The groups are shells around one centre, one inside the other: the same stretched ball of 7 dimensions in 6 sizes.
In the rows, 128 means zero.
Known rows, each followed by its group:
| 114 | 117 | 119 | 141 | 103 | 134 | 138 | 173 | 125 | 144 | 113 | 157 | 145 | 130 | 121 | | gekot
| 115 | 121 | 140 | 117 | 129 | 152 | 161 | 133 | 135 | 134 | 134 | 132 | 137 | 136 | 129 | | rata
| 125 | 105 |  97 | 151 | 132 | 110 | 150 | 126 | 132 | 123 |  93 | 108 | 121 | 142 | 132 | | rero
| 122 | 125 | 108 | 151 | 111 | 128 | 131 | 154 | 121 | 133 | 115 | 128 | 124 | 126 | 110 | | rata
| 104 | 121 | 101 | 143 | 139 | 104 | 139 | 139 | 140 | 135 | 106 | 119 | 122 | 136 | 125 | | naruk
| 148 | 126 | 141 | 156 | 165 | 176 | 133 | 135 | 126 | 131 | 176 | 122 | 106 | 132 | 127 | | rata
| 130 | 122 | 126 | 152 | 158 | 140 | 133 | 132 | 134 | 139 | 143 | 120 | 115 | 133 | 140 | | popu
| 128 | 122 | 133 | 131 | 118 | 145 | 143 | 135 | 122 | 136 | 126 | 125 | 132 | 127 | 125 | | gekot
| 110 | 126 | 111 | 143 | 167 | 126 | 146 | 132 | 146 | 128 | 137 | 114 | 109 | 142 | 123 | | rero
| 115 | 119 | 117 | 111 | 137 | 111 | 159 | 101 | 133 | 122 | 102 |  88 | 125 | 136 | 118 | | rata
| 114 | 107 | 102 | 155 | 105 | 113 | 139 | 163 | 129 | 142 |  90 | 147 | 141 | 135 | 136 | | naruk
| 115 | 133 | 114 | 141 | 149 | 121 | 137 | 116 | 137 | 131 | 128 |  97 | 107 | 130 | 124 | | gekot
| 105 | 143 | 141 | 119 | 175 | 154 | 149 | 124 | 149 | 133 | 171 | 116 | 111 | 135 | 119 | | gekot
| 116 | 136 | 134 | 118 | 153 | 137 | 136 | 128 | 131 | 135 | 147 | 112 | 121 | 128 | 107 | | naruk
| 124 | 142 | 144 | 148 | 171 | 164 | 128 | 134 | 140 | 143 | 182 | 125 | 105 | 127 | 133 | | popu
| 123 | 135 | 138 | 121 | 168 | 155 | 152 | 112 | 137 | 123 | 161 | 100 | 107 | 136 | 113 | | gekot
| 101 | 129 | 108 | 125 | 145 | 110 | 150 | 122 | 142 | 127 | 114 | 104 | 118 | 137 | 114 | | Vup
| 135 | 123 | 117 | 153 | 124 | 135 | 130 | 137 | 119 | 133 | 124 | 115 | 118 | 126 | 121 | | Vup
| 123 | 109 | 102 | 145 | 104 | 105 | 138 | 137 | 120 | 134 |  82 | 117 | 134 | 130 | 127 | | rero
| 119 | 127 | 121 | 117 | 143 | 118 | 142 | 114 | 127 | 128 | 120 |  94 | 121 | 130 | 108 | | gekot
| 122 | 137 | 147 | 150 | 159 | 166 | 128 | 144 | 139 | 151 | 175 | 141 | 116 | 126 | 144 | | rero
| 130 | 133 | 139 | 154 | 172 | 158 | 123 | 140 | 135 | 144 | 173 | 128 | 110 | 128 | 135 | | popu
| 118 | 136 | 130 | 136 | 140 | 137 | 122 | 145 | 127 | 145 | 145 | 126 | 123 | 122 | 114 | | popu
| 107 | 147 | 145 | 103 | 147 | 141 | 139 | 119 | 133 | 140 | 153 | 107 | 123 | 122 | 107 | | gekot
| 117 | 122 | 112 | 151 | 122 | 123 | 123 | 166 | 125 | 145 | 119 | 143 | 132 | 127 | 119 | | popu
| 121 | 139 | 144 | 126 | 176 | 152 | 143 | 106 | 142 | 134 | 167 | 100 | 106 | 131 | 131 | | popu
| 101 | 137 | 130 | 109 | 128 | 122 | 143 | 123 | 134 | 141 | 122 | 112 | 131 | 124 | 117 | | popu
| 125 | 135 | 129 | 170 | 165 | 154 | 113 | 163 | 136 | 149 | 173 | 145 | 109 | 127 | 131 | | rero
| 123 | 120 | 121 | 158 | 146 | 133 | 130 | 144 | 136 | 145 | 134 | 133 | 121 | 132 | 145 | | Vup
| 131 | 124 | 143 | 139 | 139 | 159 | 133 | 148 | 125 | 144 | 153 | 140 | 130 | 128 | 130 | | rata
| 129 | 131 | 123 | 144 | 180 | 128 | 126 | 112 | 134 | 133 | 150 |  92 | 101 | 131 | 124 | | Vup
| 145 | 135 | 142 | 154 | 142 | 175 | 132 | 131 | 122 | 133 | 169 | 117 | 106 | 124 | 125 | | rero
| 113 | 147 | 137 | 122 | 156 | 140 | 133 | 118 | 134 | 136 | 157 | 102 | 110 | 123 | 111 | | naruk
| 126 | 118 | 114 | 160 | 172 | 128 | 125 | 146 | 137 | 138 | 142 | 127 | 114 | 138 | 131 | | gekot
| 121 | 144 | 143 | 144 | 156 | 170 | 134 | 140 | 137 | 139 | 178 | 130 | 108 | 126 | 124 | | popu
|  92 | 146 | 138 | 109 | 146 | 125 | 134 | 132 | 142 | 151 | 142 | 123 | 130 | 122 | 120 | | rata
| 106 | 135 | 135 | 129 | 120 | 144 | 140 | 150 | 134 | 147 | 137 | 142 | 133 | 125 | 127 | | popu
| 112 | 125 | 123 | 114 | 129 | 123 | 150 | 126 | 130 | 130 | 115 | 110 | 131 | 132 | 111 | | naruk
| 125 | 132 | 141 | 142 | 156 | 156 | 138 | 125 | 137 | 141 | 159 | 121 | 114 | 129 | 142 | | naruk
| 124 | 125 | 118 | 128 | 119 | 131 | 147 | 126 | 123 | 124 | 116 | 106 | 122 | 130 | 108 | | rero
| 105 | 141 | 132 | 110 | 144 | 121 | 137 | 115 | 134 | 140 | 132 | 102 | 123 | 123 | 115 | | naruk
| 134 | 129 | 141 | 148 | 114 | 168 | 134 | 153 | 120 | 142 | 150 | 143 | 127 | 123 | 128 | | rero
| 112 | 143 | 133 | 141 | 170 | 139 | 118 | 142 | 139 | 148 | 166 | 125 | 111 | 125 | 121 | | Vup
| 144 | 128 | 134 | 160 | 154 | 174 | 131 | 149 | 124 | 130 | 172 | 130 | 107 | 131 | 117 | | rata
| 116 | 132 | 128 | 161 | 139 | 156 | 122 | 179 | 134 | 149 | 160 | 163 | 123 | 128 | 125 | | rata
| 124 | 128 | 119 | 155 | 160 | 149 | 142 | 136 | 140 | 127 | 151 | 119 | 104 | 138 | 126 | | naruk
| 113 | 120 | 104 | 145 | 155 | 103 | 119 | 153 | 131 | 141 | 120 | 125 | 124 | 132 | 111 | | rata
| 115 | 114 | 105 | 157 | 114 | 127 | 140 | 166 | 130 | 137 | 109 | 148 | 132 | 136 | 126 | | popu
| 108 | 115 | 116 | 125 | 115 | 130 | 162 | 145 | 134 | 128 | 107 | 134 | 138 | 140 | 120 | | rero
| 108 | 132 | 130 | 129 | 162 | 126 | 126 | 144 | 138 | 149 | 146 | 130 | 127 | 129 | 122 | | Vup
| 135 | 137 | 144 | 147 | 169 | 160 | 124 | 124 | 132 | 142 | 174 | 114 | 106 | 125 | 134 | | Vup
| 128 | 131 | 127 | 154 | 169 | 148 | 139 | 117 | 140 | 131 | 156 | 105 |  99 | 134 | 137 | | Vup
| 128 | 114 | 105 | 170 | 111 | 124 | 120 | 169 | 120 | 144 | 110 | 146 | 130 | 127 | 128 | | gekot
| 137 | 110 | 105 | 173 | 138 | 130 | 130 | 147 | 127 | 133 | 120 | 126 | 115 | 136 | 136 | | naruk
| 117 | 129 | 128 | 149 | 160 | 142 | 138 | 131 | 144 | 140 | 149 | 123 | 112 | 134 | 143 | | Vup
| 121 | 113 |  96 | 155 | 117 | 111 | 140 | 143 | 127 | 129 |  95 | 119 | 123 | 135 | 122 | | naruk
| 117 | 136 | 136 | 132 | 195 | 145 | 134 | 126 | 145 | 136 | 174 | 112 | 106 | 136 | 119 | | rero
| 124 | 119 | 112 | 150 | 144 | 134 | 152 | 121 | 138 | 123 | 124 | 107 | 110 | 140 | 134 | | Vup
| 128 | 114 | 115 | 160 |  98 | 147 | 144 | 161 | 122 | 134 | 114 | 147 | 131 | 132 | 131 | | gekot
| 133 | 133 | 117 | 167 | 161 | 150 | 131 | 132 | 133 | 126 | 157 | 109 |  94 | 132 | 122 | | rata

New rows. What belongs after each?
| 147 | 131 | 134 | 170 | 169 | 172 | 127 | 133 | 130 | 131 | 178 | 117 |  95 | 131 | 133 | | Vup
| 121 | 147 | 156 | 113 | 167 | 165 | 147 | 101 | 138 | 133 | 176 |  97 | 107 | 126 | 123 | | Vup
|  99 | 120 | 103 | 130 | 111 |  93 | 142 | 134 | 134 | 141 |  83 | 119 | 137 | 130 | 130 | | rero
| 116 | 121 | 122 | 138 | 154 | 145 | 156 | 134 | 143 | 126 | 140 | 124 | 117 | 143 | 128 | | gekot
| 106 | 135 | 141 | 126 | 119 | 156 | 148 | 149 | 136 | 144 | 144 | 146 | 134 | 127 | 129 | | naruk
| 127 | 127 | 109 | 144 | 140 | 119 | 129 | 127 | 123 | 128 | 122 |  99 | 111 | 128 | 108 | | gekot
| 109 | 140 | 139 | 122 | 180 | 138 | 128 | 134 | 141 | 144 | 167 | 120 | 117 | 129 | 115 | | gekot
| 105 | 137 | 140 | 124 | 164 | 146 | 143 | 134 | 146 | 143 | 159 | 129 | 121 | 132 | 130 | | popu
| 114 | 129 | 139 | 113 | 115 | 151 | 164 | 120 | 133 | 131 | 127 | 119 | 132 | 131 | 128 | | gekot
| 111 | 152 | 146 | 115 | 188 | 151 | 145 |  97 | 148 | 131 | 178 |  89 |  98 | 130 | 120 | | rero
| 131 | 144 | 141 | 154 | 182 | 164 | 122 | 127 | 137 | 139 | 188 | 113 |  94 | 126 | 128 | | Vup
| 119 | 138 | 145 | 133 | 167 | 146 | 121 | 136 | 135 | 151 | 167 | 126 | 120 | 123 | 129 | | rero
| 139 | 132 | 124 | 170 | 182 | 149 | 120 | 126 | 135 | 134 | 169 | 106 |  91 | 131 | 133 | | rero
| 120 | 111 | 101 | 151 | 153 | 101 | 132 | 132 | 135 | 136 | 105 | 112 | 121 | 138 | 134 | | rero
|  99 | 139 | 135 | 107 | 169 | 132 | 153 | 107 | 149 | 133 | 147 | 101 | 116 | 135 | 123 | | Vup
| 117 | 133 | 148 | 135 | 151 | 168 | 144 | 142 | 140 | 143 | 168 | 141 | 123 | 131 | 137 | | popu
| 115 | 108 |  93 | 148 | 106 |  92 | 132 | 151 | 123 | 138 |  76 | 126 | 137 | 131 | 123 | | gekot
| 108 | 117 | 121 | 142 | 126 | 143 | 156 | 155 | 141 | 136 | 125 | 149 | 133 | 140 | 136 | | gekot
| 117 | 137 | 138 | 119 | 150 | 152 | 163 |  95 | 141 | 123 | 146 |  92 | 107 | 133 | 130 | | rata
| 114 | 144 | 129 | 117 | 166 | 125 | 136 | 100 | 136 | 130 | 145 |  81 | 104 | 126 | 110 | | gekot
| 127 | 114 | 100 | 155 | 143 | 113 | 140 | 123 | 131 | 125 | 107 | 101 | 111 | 138 | 129 | | Vup
| 128 | 128 | 117 | 153 | 179 | 134 | 125 | 136 | 135 | 131 | 155 | 111 | 103 | 135 | 114 | | Vup
| 124 | 131 | 144 | 131 | 144 | 157 | 132 | 146 | 128 | 144 | 158 | 136 | 128 | 126 | 122 | | Vup
| 100 | 145 | 142 | 119 | 149 | 150 | 148 | 127 | 145 | 141 | 157 | 123 | 119 | 128 | 126 | | Vup
| 107 | 127 | 114 | 147 | 138 | 122 | 137 | 142 | 140 | 141 | 123 | 128 | 122 | 132 | 134 | | naruk
| 117 | 124 | 113 | 148 | 108 | 131 | 135 | 159 | 124 | 138 | 115 | 138 | 130 | 128 | 117 | | naruk
| 126 | 143 | 147 | 123 | 189 | 159 | 145 |  94 | 142 | 127 | 178 |  86 |  96 | 132 | 125 | | gekot
| 117 | 133 | 127 | 146 | 162 | 139 | 137 | 124 | 142 | 138 | 149 | 114 | 109 | 132 | 137 | | naruk
| 121 | 120 | 111 | 156 | 129 | 128 | 125 | 165 | 125 | 140 | 125 | 141 | 127 | 130 | 116 | | popu
|  98 | 123 | 123 | 118 | 122 | 131 | 161 | 142 | 141 | 134 | 116 | 135 | 138 | 138 | 123 | | Vup
|  90 | 143 | 133 | 114 | 134 | 134 | 149 | 135 | 145 | 143 | 138 | 129 | 129 | 128 | 122 | | rata
|  97 | 121 | 113 | 126 | 138 | 105 | 143 | 140 | 142 | 143 | 107 | 128 | 136 | 135 | 130 | | naruk
| 109 | 111 | 106 | 132 | 104 | 103 | 146 | 141 | 129 | 139 |  81 | 127 | 143 | 133 | 130 | | naruk
| 132 | 144 | 150 | 139 | 182 | 167 | 122 | 128 | 133 | 141 | 192 | 114 | 103 | 124 | 120 | | Vup
| 109 | 142 | 149 |  97 | 144 | 146 | 149 | 115 | 133 | 137 | 150 | 109 | 127 | 125 | 111 | | rero
| 120 | 111 | 106 | 153 | 115 | 134 | 155 | 150 | 132 | 126 | 107 | 135 | 127 | 141 | 129 | | gekot
| 122 | 124 | 113 | 145 | 121 | 113 | 125 | 135 | 122 | 141 | 108 | 114 | 125 | 123 | 125 | | rero
| 129 | 130 | 140 | 133 | 120 | 166 | 158 | 118 | 129 | 128 | 142 | 114 | 118 | 129 | 134 | | rata
| 122 | 135 | 144 | 149 | 147 | 163 | 126 | 154 | 134 | 151 | 168 | 147 | 122 | 125 | 136 | | naruk
| 112 | 138 | 125 | 126 | 138 | 138 | 142 | 129 | 132 | 130 | 139 | 111 | 116 | 128 | 107 | | naruk
| 126 | 131 | 120 | 133 | 156 | 132 | 136 | 121 | 128 | 125 | 140 |  97 | 108 | 131 | 104 | | gekot
| 113 | 150 | 141 | 136 | 180 | 159 | 134 | 125 | 146 | 137 | 185 | 114 |  99 | 129 | 121 | | rero
| 123 | 142 | 140 | 138 | 163 | 166 | 148 | 115 | 141 | 128 | 171 | 107 | 100 | 132 | 126 | | Vup
| 115 | 145 | 127 | 129 | 155 | 128 | 123 | 124 | 130 | 138 | 149 | 102 | 109 | 121 | 106 | | rero
| 106 | 126 | 129 | 111 | 127 | 134 | 159 | 128 | 136 | 131 | 121 | 120 | 134 | 134 | 119 | | popu
| 114 | 148 | 149 | 130 | 158 | 173 | 140 | 138 | 140 | 139 | 183 | 130 | 112 | 127 | 119 | | Vup
| 136 | 127 | 133 | 161 | 149 | 158 | 135 | 129 | 133 | 138 | 154 | 122 | 109 | 130 | 147 | | rero
| 119 | 119 | 126 | 151 | 113 | 148 | 138 | 168 | 129 | 145 | 129 | 159 | 138 | 131 | 134 | | popu
